The rows are grouped in 4 ways, from coarse to fine. Each group lies inside one group of the grouping before and may be the whole of it. The rows also spread widely along 12 directions, which tell nothing about the answers.
Known rows, each followed by its group in each grouping:
[-78 -181 43 -147 78 57 -122 -34 -186 -139 -231 -73 217 -205 14 90 -114 -266 -2 -65 -62 -12 199 240 57 33 -198]	J_510 Zafu J_458 J_620
[58 246 166 221 -177 310 -122 147 -109 -176 152 -215 47 -19 -109 97 -6 -51 -143 -82 -59 352 147 146 42 50 -162]	J_400 pado J_398 J_629
[-92 -192 -39 -211 -160 13 14 22 -68 -28 -236 -187 -253 26 53 -53 181 2 38 22 -234 -61 55 36 -232 -176 260]	J_510 Bepi J_680 J_49
[74 -35 -177 282 182 -119 -86 -130 200 30 51 154 83 -254 -97 -117 88 -166 -34 0 80 39 -90 -3 -3 -30 -57]	J_400 pado J_985 J_326
[76 328 81 -87 -227 219 -104 57 -387 -63 153 78 172 -50 -113 137 -189 -39 27 -3 190 301 169 227 156 65 -188]	J_510 sof J_177 J_627
[-199 316 -44 -64 -489 -70 -137 -81 -82 209 -145 -210 -273 -217 -30 -192 421 -127 51 36 72 187 145 11 -167 -297 372]	J_605 zit J_322 J_538
[-230 196 -17 -113 -153 -99 -180 -222 228 163 -161 -66 205 -94 20 -257 220 -199 -138 -27 8 25 68 -82 17 -308 86]	J_605 pepos J_431 J_241
[-414 -105 -9 172 -174 -140 -165 -4 -158 -76 -295 -93 -36 -180 46 -27 -159 -220 -110 -117 71 -67 235 -210 -12 -27 -229]	J_510 sof J_177 J_961
[-66 -256 -220 390 339 -344 -9 -99 -28 -89 -120 486 106 -222 -7 19 -393 -15 -16 -114 233 -252 -76 -207 2 199 -486]	J_400 Geve J_94 J_999
[-53 105 123 -352 48 -83 -62 10 49 175 -163 -106 208 168 181 291 214 -17 -55 -374 159 5 -49 110 -4 94 -185]	J_510 migo J_461 J_973
[136 -32 -187 219 -164 137 -15 -34 -138 -114 161 207 -36 -138 -215 -91 -63 60 -128 51 -5 79 -87 86 -5 -16 -99]	J_400 pado J_398 J_998
[86 126 -2 -8 -2 -168 -87 1 -142 59 -75 -135 -75 -261 -53 59 149 -234 137 36 97 119 171 159 -144 -72 159]	J_400 didin J_576 J_864
[-87 142 -14 -269 -15 -144 8 -188 154 189 -57 65 214 49 114 -46 99 -54 -14 16 150 -14 -53 -57 89 -92 99]	J_510 sof J_690 J_597
[-106 79 -47 64 -114 308 65 58 -453 -166 57 143 -302 -93 -62 22 -311 163 301 131 -38 4 143 111 22 87 -91]	J_510 Zafu J_458 J_663
[-5 -171 71 -29 41 -124 150 -6 241 107 56 -204 -95 -1 30 -1 172 -51 -76 17 52 -150 -203 -139 -45 220 211]	J_400 Lut J_206 J_982
[70 -34 -123 172 -9 -10 -141 -71 0 -143 -2 4 -72 -346 -7 -93 64 -126 143 106 -60 152 107 80 -94 -43 114]	J_605 pepos J_431 J_96
[29 208 69 158 292 -39 -73 83 100 126 138 99 271 74 -100 73 -130 -59 -30 -104 200 1 -29 -106 59 40 -244]	J_510 Zafu J_386 J_409
[60 -137 -238 0 -357 -243 -126 -153 35 -168 -175 -91 -89 -118 113 -96 219 108 -22 143 -28 267 -37 -138 -178 -328 276]	J_510 migo J_67 J_641
[64 -304 -161 218 -199 256 38 42 157 -103 162 -152 -314 -175 -204 -286 225 75 -87 219 -387 30 -150 -92 -181 -37 351]	J_605 pepos J_445 J_76
[28 83 118 -8 108 -84 -69 200 152 228 113 -269 151 -93 -165 45 259 -330 -100 -95 159 50 16 -34 -3 126 114]	J_510 Bepi J_359 J_989
[247 120 -142 161 273 -188 -246 8 258 258 -22 36 252 -268 -235 -67 408 -272 -119 -183 76 64 -74 204 -143 -222 -6]	J_400 Lut J_456 J_815
[-4 183 -145 -108 -205 -373 -86 -98 -374 190 24 187 -24 -172 -171 -21 -159 -88 139 242 388 -30 40 -148 -64 -224 164]	J_510 migo J_461 J_883
[130 257 277 -207 256 -356 6 111 152 344 -80 -113 318 342 64 270 148 -51 -112 -289 213 -119 -28 -68 -168 -39 -56]	J_605 votup J_947 J_598
[-146 418 -25 97 -146 -435 -99 18 20 232 -184 46 -22 271 94 36 55 173 17 -160 272 64 59 -394 -219 -368 -30]	J_510 sof J_690 J_773
[-17 62 -52 22 86 -12 11 143 -69 160 -13 59 -141 36 -111 3 94 4 72 -110 42 -97 1 -22 -147 -3 18]	J_510 Bepi J_359 J_157
[-14 411 244 -265 -19 10 -94 -165 -34 31 -152 -204 117 282 121 -100 9 28 148 235 -184 174 271 87 -88 -506 161]	J_400 Geve J_94 J_846
[-188 46 -49 46 -391 237 -56 -17 2 -27 8 -37 -8 -46 -65 -129 66 54 -261 -145 -56 81 -48 -58 24 9 -99]	J_605 pepos J_445 J_267
[-135 -311 78 -259 14 -79 96 -47 -65 -53 -176 29 87 244 97 61 -250 102 -138 43 -48 -295 -45 -183 -37 -11 -90]	J_510 migo J_67 J_298
[336 -123 38 -266 84 -52 92 198 -125 -63 -7 -82 -30 87 72 353 198 81 117 -205 22 135 -92 261 -199 206 27]	J_510 Bepi J_197 J_798
[69 -137 -25 -31 -65 -157 14 -93 214 23 4 -46 35 -129 76 -62 219 -46 -98 79 40 62 -142 -81 -60 3 215]	J_605 zit J_322 J_997
[-41 98 -48 -357 -73 -49 -116 -287 109 -3 -131 -45 372 -233 210 0 212 -247 27 -53 172 229 32 259 208 -47 -8]	J_510 Zafu J_386 J_409
[60 43 -105 -87 -219 164 -92 -113 70 -21 -31 -111 58 -259 -9 -73 408 -120 -74 -105 -50 264 -17 331 52 31 37]	J_400 Geve J_94 J_846
[-4 -304 10 -205 -16 -85 15 -90 137 -133 -186 -225 117 -45 144 -19 124 -86 -42 63 -134 21 -31 10 -16 -45 142]	J_510 Zafu J_458 J_620
[-38 51 -210 125 -187 48 -10 20 -436 -89 -63 382 -278 -169 -54 66 -209 181 167 -162 126 -56 50 80 -130 139 -247]	J_605 pepos J_431 J_96
[-107 420 -30 189 2 -74 -67 70 -57 319 24 -20 -258 -128 -155 -63 220 -90 190 -123 166 22 69 13 -112 -11 22]	J_400 Geve J_94 J_999
[-49 -317 -232 251 24 -280 46 -30 -18 -196 -249 180 -304 28 192 44 -73 295 123 -83 -29 -69 -89 -280 -253 -14 -75]	J_510 sof J_177 J_627
[131 -78 -113 129 105 -173 -45 -48 72 -43 -126 33 -59 -66 19 -23 135 49 51 -38 -84 50 -32 38 -185 -134 -12]	J_400 Geve J_94 J_999
[-37 39 75 54 -105 220 -33 79 49 -1 -18 33 34 109 1 61 95 137 -218 -248 -71 59 -59 47 -45 49 -200]	J_605 zit J_322 J_997
[-68 117 117 -202 14 -98 40 3 -95 -10 -194 -55 -16 263 224 187 -42 166 119 -156 52 7 40 -37 -103 -59 -111]	J_510 Zafu J_386 J_409
[98 46 -73 -54 201 12 -83 -54 -54 39 -139 143 -21 95 -28 -25 39 83 161 4 -168 -17 72 142 -186 -298 -2]	J_510 sof J_177 J_627
[-48 -90 146 155 111 -192 -60 168 -160 36 -102 -74 -95 -77 -64 136 -103 -155 -34 -51 61 -118 145 -120 -203 74 -71]	J_605 zit J_322 J_997
[114 97 -7 323 161 -172 -99 16 -90 50 121 217 157 23 -338 -123 -393 -32 -116 216 107 -134 33 -217 -105 -275 -96]	J_400 Lut J_206 J_982
[-393 -183 77 -171 -173 134 68 -174 103 63 -65 -71 173 -203 61 -123 -35 -302 -252 -32 61 -243 -1 -36 253 308 -50]	J_605 votup J_947 J_598
[-162 141 70 -182 -85 107 -146 36 -89 118 -183 -122 108 46 -85 -79 117 -183 -107 -99 -88 12 198 107 -57 -242 -14]	J_510 Bepi J_359 J_157
[-87 -188 -215 -246 -71 47 182 3 -184 235 36 216 -139 -248 -191 1 125 -90 39 -133 225 -319 -231 164 87 366 -7]	J_510 Zafu J_458 J_663

New rows. What belongs after each?
[49 346 -36 -302 -330 102 -204 -128 -83 66 -27 -81 217 -32 -8 -6 261 -44 -37 -23 78 357 82 248 63 -282 88]	J_510 migo J_67 J_641
[169 72 -23 52 60 6 -104 85 -89 -107 99 33 156 -188 -10 173 -20 -126 63 -76 151 247 71 169 22 141 -89]	J_510 Bepi J_680 J_49
[0 376 140 -395 -278 128 -29 -77 -357 55 32 151 239 134 -61 36 -233 18 -30 26 148 53 128 176 89 -112 -108]	J_605 pepos J_431 J_96
[-51 69 191 -76 56 134 56 198 -105 245 -9 -41 -32 299 -277 -20 -82 40 -211 -83 -115 -327 -37 -35 -152 -104 -83]	J_400 Lut J_456 J_815
[251 -29 44 79 218 86 -22 4 16 -78 73 52 107 141 -114 12 -66 50 -55 74 -208 2 -6 133 -119 -180 -59]	J_400 pado J_398 J_998
[43 -202 -157 50 -7 19 -6 -139 208 -108 99 155 227 -83 5 -125 -37 15 -151 82 2 50 -184 -86 143 6 -45]	J_510 sof J_177 J_961
[-164 -94 -279 -315 -452 161 24 -380 16 -129 -125 134 -76 -131 217 -219 145 182 38 142 -49 109 -111 84 120 -140 167]	J_510 migo J_67 J_298
[95 -59 -177 136 -85 244 56 51 -211 -156 -62 128 -382 -65 -42 40 61 265 124 -106 -205 42 -12 221 -216 3 -50]	J_400 didin J_576 J_864
[72 53 99 -12 149 310 77 81 -108 26 207 -2 -14 -116 -172 48 -74 -126 46 52 -44 -38 45 241 75 237 -32]	J_400 didin J_576 J_864
[147 5 80 241 254 19 -61 181 -49 -128 147 -41 133 -59 -78 168 -172 -35 65 6 58 128 60 -19 9 121 -165]	J_510 Zafu J_458 J_663
[318 78 85 -157 22 -80 -107 -78 -16 -81 143 -247 281 -398 4 99 231 -385 92 155 140 393 114 374 118 143 178]	J_400 Geve J_94 J_846
[18 -237 -90 13 52 -75 -6 -41 101 -190 -36 116 195 -75 140 78 -98 -8 -113 -91 82 52 -86 -54 61 159 -149]	J_510 Bepi J_680 J_49
[135 -113 -131 -282 -34 -94 56 42 -218 207 6 152 15 -149 -200 94 114 -146 -11 -90 159 -174 -79 213 -64 115 41]	J_510 sof J_690 J_773
[-244 290 -76 -19 11 120 -166 -383 57 31 -99 310 317 -104 1 -329 -243 -77 -25 176 4 -16 124 53 198 -398 -164]	J_400 Lut J_456 J_815
[-68 -11 -73 625 189 296 -38 143 -13 4 364 214 -27 -248 -400 -119 -262 -162 -164 2 43 -129 -33 -87 136 317 -328]	J_400 pado J_398 J_998
[-14 172 -71 447 -271 256 -94 34 -61 -58 337 10 -240 -310 -274 -291 -55 -25 20 376 -33 242 74 -133 4 -83 242]	J_605 zit J_322 J_997
[-103 32 -167 172 -89 -22 -211 4 34 -7 -161 44 158 -161 -102 -60 137 -65 -174 -227 44 110 26 15 -27 -180 -222]	J_510 Zafu J_458 J_663
[106 247 -171 -159 154 76 -92 -143 122 171 -65 180 -2 53 79 17 330 158 241 -141 -27 96 -71 240 -92 -199 41]	J_510 migo J_67 J_641
[122 -70 -205 -14 150 -407 97 -102 154 -106 -280 120 -353 229 432 105 173 455 392 -55 -58 48 -125 -188 -402 -239 216]	J_510 Bepi J_680 J_49
[313 -90 -147 171 169 -175 -56 67 108 -59 158 -20 107 -261 -87 61 163 -84 84 67 126 205 -116 41 -41 52 120]	J_510 Zafu J_458 J_663
[-161 -36 -56 -98 -340 117 32 72 -289 -62 -75 42 -107 -52 -44 37 -66 34 -71 -114 100 8 36 14 24 135 -107]	J_510 Bepi J_359 J_989
[342 -84 -9 124 6 -194 -127 -5 39 -282 3 -77 183 -61 85 116 -3 76 -6 86 -86 346 36 -25 -184 -170 49]	J_605 pepos J_445 J_76
[-230 483 233 -299 -3 -144 95 -88 -46 387 -108 19 15 500 -4 -112 -89 125 53 76 91 -240 62 -212 -83 -324 50]	J_400 Geve J_94 J_846
[87 135 151 -89 224 -28 37 192 61 147 15 -181 -112 259 -11 100 140 44 159 -23 -90 -5 30 -37 -238 -79 167]	J_510 Bepi J_197 J_798
[-21 82 85 -61 94 -261 -69 -19 -102 22 -251 17 157 81 86 214 -31 -84 -86 -290 143 -39 83 50 -101 -34 -285]	J_400 pado J_398 J_629
[-45 166 -120 -11 -33 66 -73 -12 -121 4 -78 103 -135 -116 67 42 92 15 211 -126 46 116 86 155 -69 -15 -21]	J_510 Bepi J_680 J_49
[113 268 -69 188 120 -249 -298 -98 129 -35 -54 -98 95 -164 160 79 199 -39 238 32 91 392 134 -22 -120 -320 90]	J_510 migo J_461 J_883
[268 43 -156 120 -83 -34 72 129 -307 -36 113 241 -168 -68 -179 151 -70 189 31 -88 160 52 -98 105 -163 99 -88]	J_400 didin J_576 J_864
[-91 63 16 264 -131 43 -121 97 210 102 80 -370 -101 -343 -138 -120 398 -312 -115 -81 10 194 35 6 14 152 124]	J_400 Geve J_94 J_999
[270 -311 -60 3 70 -286 48 -57 57 -285 71 -25 127 -96 113 -7 -128 -13 61 364 19 176 -45 -176 -54 -49 268]	J_510 Bepi J_359 J_157
[139 60 -39 14 -39 131 -89 -83 118 -164 78 20 219 3 60 -15 15 71 -25 81 -94 282 32 82 52 -168 -9]	J_510 sof J_690 J_773
[-137 228 -20 -120 -233 370 -74 40 -141 209 138 -6 -80 -10 -236 -93 107 -6 -34 -12 -13 4 -6 119 50 -49 22]	J_510 migo J_461 J_973
[35 -169 27 -303 23 55 65 107 37 119 -80 -38 93 149 -51 98 167 -33 -185 -237 -58 -160 -125 118 -89 83 -24]	J_510 Bepi J_680 J_49
[318 -141 119 -140 -23 120 128 -88 96 -266 220 -3 122 85 152 55 -72 207 1 300 -123 236 -132 56 38 40 195]	J_605 zit J_322 J_997
[88 -186 24 293 -48 17 -56 126 -173 -224 72 -70 -141 -320 -36 108 -69 -91 37 67 7 154 113 20 -105 202 5]	J_605 zit J_322 J_538
[-223 -62 -98 93 -165 12 -54 -13 -70 100 -140 119 57 -154 -128 9 43 -179 -324 -374 177 -124 -61 36 57 185 -377]	J_400 pado J_985 J_326
[113 -137 -135 -56 65 -118 -5 110 -76 109 -38 135 42 -71 -146 43 110 -74 -80 -151 102 -95 -93 46 -120 59 -33]	J_510 Bepi J_359 J_157
[87 78 -156 -54 15 315 -53 -140 -247 -122 169 334 65 -174 -195 -208 -314 -25 177 354 -106 45 111 224 84 -199 51]	J_510 Bepi J_680 J_49
[-39 36 16 -93 17 101 29 -104 16 -96 -74 4 56 -103 188 114 56 -16 45 -138 29 96 29 197 79 169 -125]	J_400 didin J_576 J_864
[-26 -296 -29 -55 -136 118 101 -44 -176 -296 -127 -121 -432 -138 175 -1 -5 127 269 131 -297 -14 85 73 -195 95 207]	J_605 pepos J_431 J_241
[37 -75 -131 435 88 135 -57 78 -127 -125 69 73 -278 -228 -217 -63 -71 -36 65 31 -133 -13 61 45 -143 38 -77]	J_400 pado J_398 J_629
[-320 222 -10 115 -179 179 -89 -62 125 64 42 -4 14 74 -76 -312 -102 -12 -102 157 -71 17 77 -268 65 -266 78]	J_510 Bepi J_680 J_49
[44 92 -132 205 35 -210 -150 -19 -29 139 -19 37 34 -292 -181 -28 178 -285 -57 -105 169 34 38 79 -85 -42 -52]	J_400 pado J_398 J_998
[-69 -133 145 4 -93 104 22 20 -26 -63 27 6 114 120 -96 -86 -213 25 -257 143 -118 -106 13 -150 -26 -90 -18]	J_605 zit J_322 J_538
[-75 -134 -112 291 100 -42 -21 85 8 -21 -71 98 -257 -134 -27 -13 4 40 68 -144 -48 -149 -12 -120 -204 127 -88]	J_605 pepos J_431 J_96
